The rows of each matrix lie in a flat space through zero, up to rounding. After each matrix: how many dimensions does the smallest such space have?
(in the rows, 128 means zero)

[[143 130 148 197 148 153 125 110 123 114 156  84 127  82  79 131 188  88
  160 154 136  84 151 158  93]
 [130 121 168 187 151 152 214 106 122 151 153 149 154 113 118 127  98 122
  169 134 183 109  90 113 114]
 [148 168 182 106 145 142 150 125  73 143 148 165 117 134  76  99 107 156
  163 130 104 107 151 128 180]
 [197 187 106 163 124 113 126  92 117 101 180 138 121 144 160 137 157 114
  146 109 127 126 116 100 104]
 [148 151 145 124  63 145 130 156 126 124 135 163  94 109  95 146  88 114
  130 155 133 121  91 152 123]
 [153 152 142 113 145 194  74 136 138 146 157 118 139 122 100 140 137 118
  128 117 143 173 117 176 135]
 [125 214 150 126 130  74 160 118 138 131 112 163 133 141 160 125 134 146
  140 118 160  92 132 129  50]
 [110 106 125  92 156 136 118 163 111  99  74 132 145 111 151 139  95 151
  133 134 121 125 129 144 103]
 [123 122  73 117 126 138 138 111  87 151 139 149 159 185 125 111 150 124
  100 115 120 114 168 107 122]
 [114 151 143 101 124 146 131  99 151 165 149 124 133  77 101 126  93 164
  135 165 129  62 156  94 127]
 [156 153 148 180 135 157 112  74 139 149  84  67 113 172  93  91 140 141
  148 159 131 131  97 163 115]
 [ 84 149 165 138 163 118 163 132 149 124  67 176 143 144 152 169  93  90
  119 117 179 108  61 125 195]
 [127 154 117 121  94 139 133 145 159 133 113 143 145 119 124 142 106 128
  145 138 133  83 117 131 154]
 [ 82 113 134 144 109 122 141 111 185  77 172 144 119  42 129 101 122 123
  140 100 133 107 111  88 130]
 [ 79 118  76 160  95 100 160 151 125 101  93 152 124 129  53 145 124 122
  170  83  94  87  90 126 166]
 [131 127  99 137 146 140 125 139 111 126  91 169 142 101 145 126 119 151
   65 119 155 164 109 135 130]
 [188  98 107 157  88 137 134  95 150  93 140  93 106 122 124 119 215 158
  150 124  84 105 101 183 139]
 [ 88 122 156 114 114 118 146 151 124 164 141  90 128 123 122 151 158 128
  127 165  95 134 157 117 131]
 [160 169 163 146 130 128 140 133 100 135 148 119 145 140 170  65 150 127
  121 174  83 137 115 131 137]
 [154 134 130 109 155 117 118 134 115 165 159 117 138 100  83 119 124 165
  174 139  89  86 121 140 118]
 [136 183 104 127 133 143 160 121 120 129 131 179 133 133  94 155  84  95
   83  89 122 113  62 164 122]
 [ 84 109 107 126 121 173  92 125 114  62 131 108  83 107  87 164 105 134
  137  86 113 203 159 126 140]
 [151  90 151 116  91 117 132 129 168 156  97  61 117 111  90 109 101 157
  115 121  62 159 168  79 161]
 [158 113 128 100 152 176 129 144 107  94 163 125 131  88 126 135 183 117
  131 140 164 126  79  77 121]
 [ 93 114 180 104 123 135  50 103 122 127 115 195 154 130 166 130 139 131
  137 118 122 140 161 121  65]]
	22

[[102 121 124 148 124 120 134 141 103 110 117 131 140 121 135 147 116 124
  117 121 129 124 118 138 117]
 [121 108 100 134 133 139 131 129 131 110 122 154 122 154 130 121 137 116
  104 135 113 115 135 152 111]
 [124 100  56 115 137 102 106 153 122  76 127 182 123 186 160 106 152 104
   90 134 108  93 140 155  96]
 [148 134 115 103 132 109 110 132 137 125 139 132 123 139 139 111 141 128
  133 130 130 124 135 116 132]
 [124 133 137 132 115 127 120 135 126 133 130 132 131 136 138 132 124 129
  144 119 130 110 120 123 129]
 [120 139 102 109 127  52  97 171  87  87 135 130 151 124 174 136 126 125
  130 110 145 118 118 108 123]
 [134 131 106 110 120  97  99 150 124 111 137 149 130 157 159 117 138 122
  136 120 129  99 127 120 123]
 [141 129 153 132 135 171 150  96 155 161 127 111 114 113  92 123 128 135
  131 141 124 152 136 131 140]
 [103 131 122 137 126  87 124 155  86  99 122 120 151 106 149 152 113 128
  122 114 141 132 114 122 121]
 [110 110  76 125 133  87 111 161  99  76 124 160 138 154 162 127 135 112
   99 124 122 106 128 144 102]
 [117 122 127 139 130 135 137 127 122 124 122 128 130 123 123 135 124 126
  119 129 126 132 127 137 123]
 [131 154 182 132 132 130 149 111 120 160 128  71 138  60 102 150 106 149
  150 124 151 177 120 100 156]
 [140 122 123 123 131 151 130 114 151 138 130 138 114 146 117 113 139 125
  124 138 117 124 138 137 127]
 [121 154 186 139 136 124 157 113 106 154 123  60 146  40  98 162  98 151
  144 123 156 192 116 100 156]
 [135 130 160 139 138 174 159  92 149 162 123 102 117  98  85 131 122 137
  127 142 126 163 135 132 142]
 [147 121 106 111 132 136 117 123 152 127 135 150 113 162 131 104 147 121
  123 137 116 113 140 135 124]
 [116 137 152 141 124 126 138 128 113 135 124 106 139  98 122 147 112 136
  136 121 139 143 118 120 135]
 [124 116 104 128 129 125 122 135 128 112 126 149 125 151 137 121 136 119
  114 130 119 113 132 141 115]
 [117 104  90 133 144 130 136 131 122  99 119 150 124 144 127 123 136 114
   89 139 114 129 138 155 107]
 [121 135 134 130 119 110 120 141 114 124 129 124 138 123 142 137 121 130
  139 118 136 121 119 118 130]
 [129 113 108 130 130 145 129 124 141 122 126 151 117 156 126 116 139 119
  114 136 113 114 136 146 117]
 [124 115  93 124 110 118  99 152 132 106 132 177 124 192 163 113 143 113
  129 121 114  69 126 141 108]
 [118 135 140 135 120 118 127 136 114 128 127 120 138 116 135 140 118 132
  138 119 136 126 119 120 131]
 [138 152 155 116 123 108 120 131 122 144 137 100 137 100 132 135 120 141
  155 118 146 141 120  99 147]
 [117 111  96 132 129 123 123 140 121 102 123 156 127 156 142 124 135 115
  107 130 117 108 131 147 109]]
	4

[[177 124 144 120  86 105 125 164 139  96 157 119 166 168  83 119  86 122
  153 164 123  76 106 103 113]
 [124  45 138 123 223 109 183 164 189 132 150 130 161 151 156 170 159 159
  154 128 157 133 115 138 143]
 [144 138 195  83  85 154  87 137 115 120 118 133 110 115 108  91 117 144
  130  77 143  97 105 139  90]
 [120 123  83 186  82 125 136 131 135 108 148  64 119 120 153 122 101  94
  142  96 129 128 126 211 105]
 [ 86 223  85  82 175 131 134  93  91 146 174 141 145 110  70 123  80  66
  144 117 106 130  87 109  91]
 [105 109 154 125 131 163 115 143 123 152 151 162 100 151  94  94 117 167
  146 146 167 155 132 115  94]
 [125 183  87 136 134 115 200 108  82 156 124  96 116 103 130 144 126 135
  100 153 123 134  96 147 149]
 [164 164 137 131  93 143 108 174 113 162 120 171 123 130 104  89 158 126
   79 116 109 183 120 108  98]
 [139 189 115 135  91 123  82 113 181 156 109 110 137 169 123 155 141 142
  130 158 116 115 156 208 132]
 [ 96 132 120 108 146 152 156 162 156 194  67 106 149 122 142  92 135  96
  142 115 154 155  78 105 145]
 [157 150 118 148 174 151 124 120 109  67  36 129 162 115 154 113 162 150
   99  92 163 184 123 156 139]
 [119 130 133  64 141 162  96 171 110 106 129  65 129 154 128  74 145 129
  144  89 145 166  83 149 174]
 [166 161 110 119 145 100 116 123 137 149 162 129 196  90 122 132 112 105
  155  92 123 146 149  81 129]
 [168 151 115 120 110 151 103 130 169 122 115 154  90 239 143 106 127  86
  130 102 124 174 135 102 123]
 [ 83 156 108 153  70  94 130 104 123 142 154 128 122 143 194  84 102 142
  167 129 147 113 121 122  90]
 [119 170  91 122 123  94 144  89 155  92 113  74 132 106  84  69 141 141
   36  92 143  89 113 159  66]
 [ 86 159 117 101  80 117 126 158 141 135 162 145 112 127 102 141 166  85
  130 172 129 152  71 158 119]
 [122 159 144  94  66 167 135 126 142  96 150 129 105  86 142 141  85 175
  114  94  99 135 117 148 105]
 [153 154 130 142 144 146 100  79 130 142  99 144 155 130 167  36 130 114
  171 188 117 124 137 155 130]
 [164 128  77  96 117 146 153 116 158 115  92  89  92 102 129  92 172  94
  188  70 146 184 161 107 111]
 [123 157 143 129 106 167 123 109 116 154 163 145 123 124 147 143 129  99
  117 146 180 123 154 148 139]
 [ 76 133  97 128 130 155 134 183 115 155 184 166 146 174 113  89 152 135
  124 184 123  91 191 141 144]
 [106 115 105 126  87 132  96 120 156  78 123  83 149 135 121 113  71 117
  137 161 154 191  85 101 116]
 [103 138 139 211 109 115 147 108 208 105 156 149  81 102 122 159 158 148
  155 107 148 141 101 167 154]
 [113 143  90 105  91  94 149  98 132 145 139 174 129 123  90  66 119 105
  130 111 139 144 116 154 162]]
	23

[[118 124  86 129 131 139 147  90 135 141 134 148 133 104 140 122 136 130
  167 156  96 168 160 130 149]
 [124 146 159 135 139 137 137 133 130 128 130 125 130 142 131 134 114  96
  100 134 143 118 116 123 127]
 [ 86 159 207 115 131 119 145 114  60 143 171 107 101  86 142 137  83  61
  122 121 171  69  97 105  76]
 [129 135 115 124 116 137 133 131 122 109 128 142 118 120 105 108 132 157
  141 125 140 149 129 117 127]
 [131 139 131 116  98 135 113 160  94  92 138 137 100 103  99  92 105 153
  127  99 177 137  95 105  90]
 [139 137 119 137 135 146 155 111 155 108 108 140 146 160 109 124 151 155
  130 144 114 150 138 128 170]
 [147 137 145 133 113 155 117 145 110  93 132 125 133 118 150 106  68  87
   88 114 156 133  59 114 111]
 [ 90 133 114 131 160 111 145 106 153 191 139 141 118 128 125 159 173 116
  155 167 100 140 215 140 138]
 [135 130  60 122  94 155 110 153 122  93 132 170 101  88  95  73 122 172
  152 122 151 208 133 106 109]
 [141 128 143 109  92 108  93 191  93 120 148 127  84  97 120  98  77 149
  114  82 190 115  85 119  65]
 [134 130 171 128 138 108 132 139 132 148 128 109 130 151 143 149 114 114
  104 121 136  86 115 140 127]
 [148 125 107 142 137 140 125 141 170 127 109 139 144 160 131 130 135 129
  105 141 114 157 137 138 154]
 [133 130 101 118 100 146 133 118 101  84 130 144 119  98 104  89 123 170
  160 116 141 157 109 108 124]
 [104 142  86 120 103 160 118 128  88  97 151 160  98  65 100  83 119 127
  157 128 156 185 130  91  90]
 [140 131 142 105  99 109 150 125  95 120 143 131 104 100 121 102  95 187
  165 106 153 115 103 126 119]
 [122 134 137 108  92 124 106 159  73  98 149 130  89  83 102  92 100 151
  138  89 183 120  91 103  71]
 [136 114  83 132 105 151  68 173 122  77 114 135 123 119  95 100 145 137
  108 100 147 161 110 109  96]
 [130  96  61 157 153 155  87 116 172 149 114 129 170 127 187 151 137  41
  103 161  63 174 148 145 145]
 [167 100 122 141 127 130  88 155 152 114 104 105 160 157 165 138 108 103
   79 110 112 115  82 146 135]
 [156 134 121 125  99 144 114 167 122  82 121 141 116 128 106  89 100 161
  110 102 166 151  84 114 115]
 [ 96 143 171 140 177 114 156 100 151 190 136 114 141 156 153 183 147  63
  112 166 102  93 175 144 146]
 [168 118  69 149 137 150 133 140 208 115  86 157 157 185 115 120 161 174
  115 151  93 195 158 147 192]
 [160 116  97 129  95 138  59 215 133  85 115 137 109 130 103  91 110 148
   82  84 175 158  88 117  83]
 [130 123 105 117 105 128 114 140 106 119 140 138 108  91 126 103 109 145
  146 114 144 147 117 120 103]
 [149 127  76 127  90 170 111 138 109  65 127 154 124  90 119  71  96 145
  135 115 146 192  83 103 117]]
	7

[[152 119 150 146 136 119 135  78 138 115  86 125 134 131 117  94 112 139
  116 134 123 108 135 113 112]
 [119 127 125 110 114 127 131 155 130 128 146 129 126 137 132 138 137 127
  127 123 132 133 138 128 138]
 [150 125 134 147 139 121 128  88 121 128  91 118 126 124 108  99 109 121
  116 126 107 106 119 119 118]
 [146 110 147 102  98 109 147 129 137 113 106 118 125 158 107  94 123 129
   98 113 113 100 161 103 138]
 [136 114 139  98  97 113 143 146 134 118 122 120 124 156 113 108 130 126
  105 112 117 110 157 109 142]
 [119 127 121 109 113 127 130 159 125 131 146 127 123 136 128 138 137 122
  126 119 126 131 135 129 141]
 [135 131 128 147 143 130 123 103 124 130 113 127 129 117 125 122 119 127
  131 133 124 125 115 130 118]
 [ 78 155  88 129 146 159 103 191 115 153 206 147 127  97 171 208 157 123
  176 140 160 186  94 172 137]
 [138 130 121 137 134 125 124 115 113 137 111 118 122 122 112 116 116 113
  122 121 105 115 113 126 127]
 [115 128 128 113 118 131 130 153 137 124 152 136 131 134 142 145 141 137
  134 130 146 142 140 132 134]
 [ 86 146  91 106 122 146 113 206 111 152 198 136 120 117 152 190 155 112
  155 122 140 167 110 157 150]
 [125 129 118 118 120 127 127 147 118 136 136 122 121 131 121 132 129 115
  125 118 116 126 124 129 138]
 [134 126 126 125 124 123 129 127 122 131 120 121 124 131 117 119 123 120
  120 121 114 118 127 124 131]
 [131 137 124 158 156 136 117  97 122 134 117 131 131 106 133 131 119 128
  141 140 130 133 104 138 112]
 [117 132 108 107 113 128 125 171 112 142 152 121 117 133 121 143 136 108
  126 112 113 130 123 133 147]
 [ 94 138  99  94 108 138 122 208 116 145 190 132 119 131 143 175 154 113
  142 116 135 155 126 146 155]
 [112 137 109 123 130 137 119 157 116 141 155 129 123 119 136 154 137 117
  140 125 129 143 114 142 136]
 [139 127 121 129 126 122 127 123 113 137 112 115 120 128 108 113 117 110
  117 116 101 112 118 123 132]
 [116 127 116  98 105 126 131 176 122 134 155 125 120 141 126 142 140 117
  123 113 122 131 137 129 148]
 [134 123 126 113 112 119 133 140 121 130 122 118 121 140 112 116 125 116
  113 114 109 114 135 119 139]
 [123 132 107 113 117 126 124 160 105 146 140 116 114 130 113 135 129 101
  122 109 102 123 116 131 145]
 [108 133 106 100 110 131 125 186 115 142 167 126 118 133 130 155 143 112
  131 114 123 140 127 137 150]
 [135 138 119 161 157 135 115  94 113 140 110 124 127 104 123 126 114 118
  137 135 116 127  96 137 114]
 [113 128 119 103 109 129 130 172 126 132 157 129 124 138 133 146 142 123
  129 119 131 137 137 131 144]
 [112 138 118 138 142 141 118 137 127 134 150 138 131 112 147 155 136 132
  148 139 145 150 114 144 124]]
	3

[[149 129  94  93 136 124 100  97 107 170 113 185 126 159 152 100 131 107
  150 142 144 113 160 102 119]
 [129  91  80 159 171 115 125  92  86 148  93 136 126 138  88 125 168 102
  137 130 147 136 121  99 142]
 [ 94  80 177 172 105  96 153 172 104 134 176  73 178 112 104 147 102 156
   65 134 125 157 110 123 112]
 [ 93 159 172  80 112 144 115 160 154 125 100 135 132 147  97 102 125 189
  120 138  88  89 124 190 147]
 [136 171 105 112 136 141 111  94  94 127  66 138 163 109 127  90 119  99
  156 136 140 175  81 132 133]
 [124 115  96 144 141 121 110  99  92 153 109 126 140 127 112 117 144 106
  128 138 149 161 110 102 126]
 [100 125 153 115 111 110 113 126 152 175 144 160 113 157 198 142  98 136
  139 133  96  80 172 151 137]
 [ 97  92 172 160  94  99 126 109 150 146 171  92 101 139 208 165  87  94
  125 111 133 113 176 156 136]
 [107  86 104 154  94  92 152 150 169 142 140 136 108 142 157 142 122 139
   83 122 102 107 130 133 134]
 [170 148 134 125 127 153 175 146 142  60 129  97 133  78  86 139 142 116
  135  99 116 136 119 128 122]
 [113  93 176 100  66 109 144 171 140 129 189  96 131 132 127 130  94 126
   92 114 129 123 144 138  93]
 [185 136  73 135 138 126 160  92 136  97  96 157 109 120 157 124 131  64
  168 105 153 131 129 107 138]
 [126 126 178 132 163 140 113 101 108 133 131 109 140 124 131 132 126 126
  161 147 129 116 164 139 138]
 [159 138 112 147 109 127 157 139 142  78 132 120 124 122 114 130 115 136
  113 103 127 140 118 124 123]
 [152  88 104  97 127 112 198 208 157  86 127 157 131 114 127 117 132 123
   84 107 120 101 101 135 111]
 [100 125 147 102  90 117 142 165 142 139 130 124 132 130 117 130 121 135
  104 111 113 110 120 156 132]
 [131 168 102 125 119 144  98  87 122 142  94 131 126 115 132 121 140 119
  138 122 112 141 139 131 139]
 [107 102 156 189  99 106 136  94 139 116 126  64 126 136 123 135 119 112
  117 134 165 153 125 147 162]
 [150 137  65 120 156 128 139 125  83 135  92 168 161 113  84 104 138 117
  150 135 116 165  64  79 105]
 [142 130 134 138 136 138 133 111 122  99 114 105 147 103 107 111 122 134
  135 140 101 150 118 129 119]
 [144 147 125  88 140 149  96 133 102 116 129 153 129 127 120 113 112 165
  116 101  62 105 178 142  91]
 [113 136 157  89 175 161  80 113 107 136 123 131 116 140 101 110 141 153
  165 150 105 108 146 145 115]
 [160 121 110 124  81 110 172 176 130 119 144 129 164 118 101 120 139 125
   64 118 178 146 117  97 123]
 [102  99 123 190 132 102 151 156 133 128 138 107 139 124 135 156 131 147
   79 129 142 145  97 127 147]
 [119 142 112 147 133 126 137 136 134 122  93 138 138 123 111 132 139 162
  105 119  91 115 123 147 153]]
	14
